The rows come from 4 hidden closed curves, with some noise, and rows from the same curve form a group. Each curve winds through 4 dimensions. The rows are also pushed far along 2 directions, which tell nothing about the answers.
In the rows, zero is written as 128.
Some rows, each with its group after it:
[131 113 111 141  83 106 118 128 150  65 132 145 117 123 130 112 146 143] -> (2)
[107 135 162 107 162 134 132 118 117 132 101 132 134 141 146 153 108 116] -> (3)
[122 129 152 130 105 111 119 124 143  48 115 150 119 136 148 117 143 145] -> (3)
[138 113 101 142 108 124 118 128 125 112 127 135 121 122 123 133 131 131] -> (2)
[146 141 111 156  81 110 115 149 163  69 139 132 110 123 125 104 167 157] -> (1)
[148 139  94 169 138 138 122 136 117 169 122  81 110 138 104  89 148 118] -> (0)
[128 136 115 136 110 123 136 127 138 138 129 127 123 127 134 104 147 134] -> (1)
[150 135  90 163 152 131 114 143 138 154 120  86  98 142  94 113 130 107] -> (3)
[117 154 135 119 150 134 134 137 127 165 120 109 140 133 134 138 127 131] -> (0)
[115 126 153 115 159 146 139 108  92 156 108 127 140 140 145 134 116 114] -> (0)
[169 115  93 163  90 118 109 147 153  87 171 124 108 112  90  99 152 142] -> (3)
[113 150 157 114 166 147 140 126 102 174 111 115 142 136 143 142 118 122] -> (2)
[124 123 152 119  98 115 117 129 137  44 124 165 133 125 151 144 140 157] -> (1)
[139 105 121 141 104 126 119 113 115  84 124 142 119 131 130 112 141 133] -> (0)
[105 107 155  89 143 137 138 104  95 132 108 165 152 125 161 180  94 121] -> (2)
[117 141 116 159 130 120 114 135 122 142 111 110 120 128 125 107 131 119] -> (3)
[125 120 158 111 132 137 124 116 101  94 115 148 141 135 148 154 123 139] -> (0)
[137 108 130 109 133 132 136 118 128 124 137 142 128 130 127 142 116 120] -> (3)
[156 107  98 178  77 103  98 143 155  62 166 134 103 109  92  84 148 139] -> (3)
[138 136 104 137 114 122 127 140 144 126 120 128 119 128 131 134 140 136] -> (1)
[127 116 154 139  86 121 122 117 113  57 127 170 128 119 155 112 149 150] -> (2)
[127 116 128 109 156 139 135 119 117 164 132 127 136 127 120 153  99 110] -> (0)
[119 136 117 110 149 138 142 126 120 178 105 127 134 135 145 161 116 119] -> (1)
[121 103 137 120 114 128 128 106 105  99 120 149 134 128 142 128 124 129] -> (1)
[149 131 103 158 131 142 114 141 104 145 125 117 121 123 118 134 134 129] -> (2)
[105 111 153  99 141 140 139  96  85 134 102 149 148 135 157 151 108 120] -> (1)
[149 139 113 157 156 144 124 141 117 180 137  91 116 132  98 107 130 112] -> (2)
[119 132 139 142  83 110 118 129 133  72 132 151 130 117 145 105 152 154] -> (3)
[107 140 135  96 173 141 139 125 115 187 107 116 145 137 135 172  99 112] -> (2)
[106 114 153  99 146 142 138 100  85 138 100 143 149 136 157 154 109 120] -> (1)
[122 114 130 111 163 153 140 104  82 185 102 120 139 140 139 149 106 102] -> (0)
[153 109 103 156 108 128 113 125 119  98 133 123 112 131 112 104 145 127] -> (0)

New rows, each followed by its group:
[130 118 119 106 135 143 150 111 117 171 120 133 137 132 142 141 123 118] -> (3)
[115 111 163 103 143 136 133 108 103 122 131 144 145 129 136 143 107 123] -> (1)
[138 108 120 119 129 130 135 115 133 123 127 136 120 133 125 133 122 117] -> (3)
[128 142 121 125 147 140 127 135 116 147 107 117 132 136 135 155 126 131] -> (1)
[109 119 129 112 168 143 140 114  96 210 119 122 143 122 129 150  89  97] -> (3)
[127 127 114 127 145 131 136 129 134 174 136 110 127 128 113 121 116 110] -> (0)
[121 153 129 129 132 128 129 140 135 141 123 114 132 130 130 127 140 139] -> (0)
[112 128 170 106 154 137 141 110 107 142 126 138 141 131 141 132 110 115] -> (2)
[152 103 103 162  83 116 107 127 134  62 142 133 110 126 110  93 152 140] -> (1)
[116 122 164 111 108 110 128 123 149  68 145 156 135 119 134 122 127 142] -> (0)
[146 132 108 135 156 140 120 145 128 158 132 107 122 132 104 151 116 118] -> (1)
[102 130 154 137 109 111 115 124 122  86 118 151 134 118 147 115 128 135] -> (3)
[134 129 106 173 122 114 101 146 132 122 135 111 111 120 100 100 129 117] -> (3)
[128 136 125 115 123 136 143 124 124 146 118 130 134 132 147 132 141 137] -> (3)
[119 137 147 125 140 128 125 127 131 105 107 128 124 140 139 133 128 128] -> (3)
[ 96 130 147 125 136 123 128 113 112 132  97 137 132 130 153 129 116 115] -> (3)
[111 148 141 116 132 132 136 129 123 142 115 126 141 133 147 133 135 138] -> (0)
[ 99 103 156 100 134 128 137 102 103 138 126 162 150 115 148 147  95 114] -> (3)
[135 126 116 142 144 127 122 129 132 131 113 113 110 141 116 123 123 110] -> (3)
[ 95 142 158  97 142 136 148 109 106 155  98 139 149 136 168 143 123 128] -> (0)
[111 119 153 107 111 109 130 117 150  76 132 150 131 129 139 123 126 134] -> (2)
[120 123 129 119 134 126 135 123 137 146 139 125 129 126 121 124 115 117] -> (0)
[127 138 102 127 135 133 144 130 137 187 122 115 127 127 129 124 129 117] -> (1)
[116 123 117  98 147 141 144 120 111 181 114 130 146 129 140 169 107 118] -> (0)
[126 128 123 135 148 144 142 114 101 188 117 114 129 131 131 111 125 107] -> (2)
[100 126 160  97 154 146 147 101  85 169 108 132 154 135 154 137 109 116] -> (1)
[142 118 135 151  94 118 112 128 129  62 149 132 121 125 117  93 150 145] -> (1)
[169 133  66 172 119 136 106 154 124 140 128  93 107 131  97 121 153 136] -> (0)
[138 148 111 128 196 167 132 135  81 236 102  77 137 146 116 159 110 103] -> (0)
[157 133  78 146 133 138 118 152 130 163 133  98 121 128 103 146 132 129] -> (0)
[142 111  98 158 104 119 113 134 135 123 150 126 116 110 103 102 130 124] -> (3)
[ 97 130 146  98 131 127 150 112 124 153 115 140 145 128 154 134 118 121] -> (0)
[112  96 158 103 108 130 136  90  99  76 110 172 138 130 166 137 123 133] -> (0)
[118 119 134  97 146 135 140 119 125 144 117 145 136 129 142 173 103 118] -> (1)
[123 143 135 109 157 140 135 137 129 162 122 124 136 130 133 162 114 125] -> (1)
[131 128 143 126 147 144 124 122  99 131 116 122 133 138 131 138 123 125] -> (0)
[115 150 140 124 158 145 141 124 107 187 109 110 136 137 141 124 127 118] -> (2)
[112 137 156  91 155 148 148 119 103 177 125 137 157 126 150 166 110 126] -> (3)
[111 109 166  97 128 127 144 102 118 119 143 156 146 122 140 125 110 122] -> (1)
[144 127 103 147  95 125 127 136 131 130 151 128 127 113 119 106 149 143] -> (3)
[131 108 108 116 143 142 138 112 105 169 116 126 134 130 132 147 111 111] -> (0)
[122 141 102 125 155 133 136 132 131 193 113  94 127 138 119 133 118 110] -> (2)
[130 136 104 163 132 122 114 137 131 141 110 103 108 136 116 103 136 115] -> (3)
[105 137 181 107 128 128 137 112 113 100 115 153 144 130 162 129 130 139] -> (2)
[151 125 121 145 118 124 107 143 137  85 142 124 119 127 107 132 136 139] -> (1)
[135 130 135 140  86 115 116 139 137  74 150 145 131 111 130 112 151 157] -> (3)
[152 139 112 157 148 139 121 142 123 166 141  93 114 132  97 102 133 116] -> (2)
[138 131 114 141 142 142 118 132 104 146 115 104 128 138 120 130 131 127] -> (1)
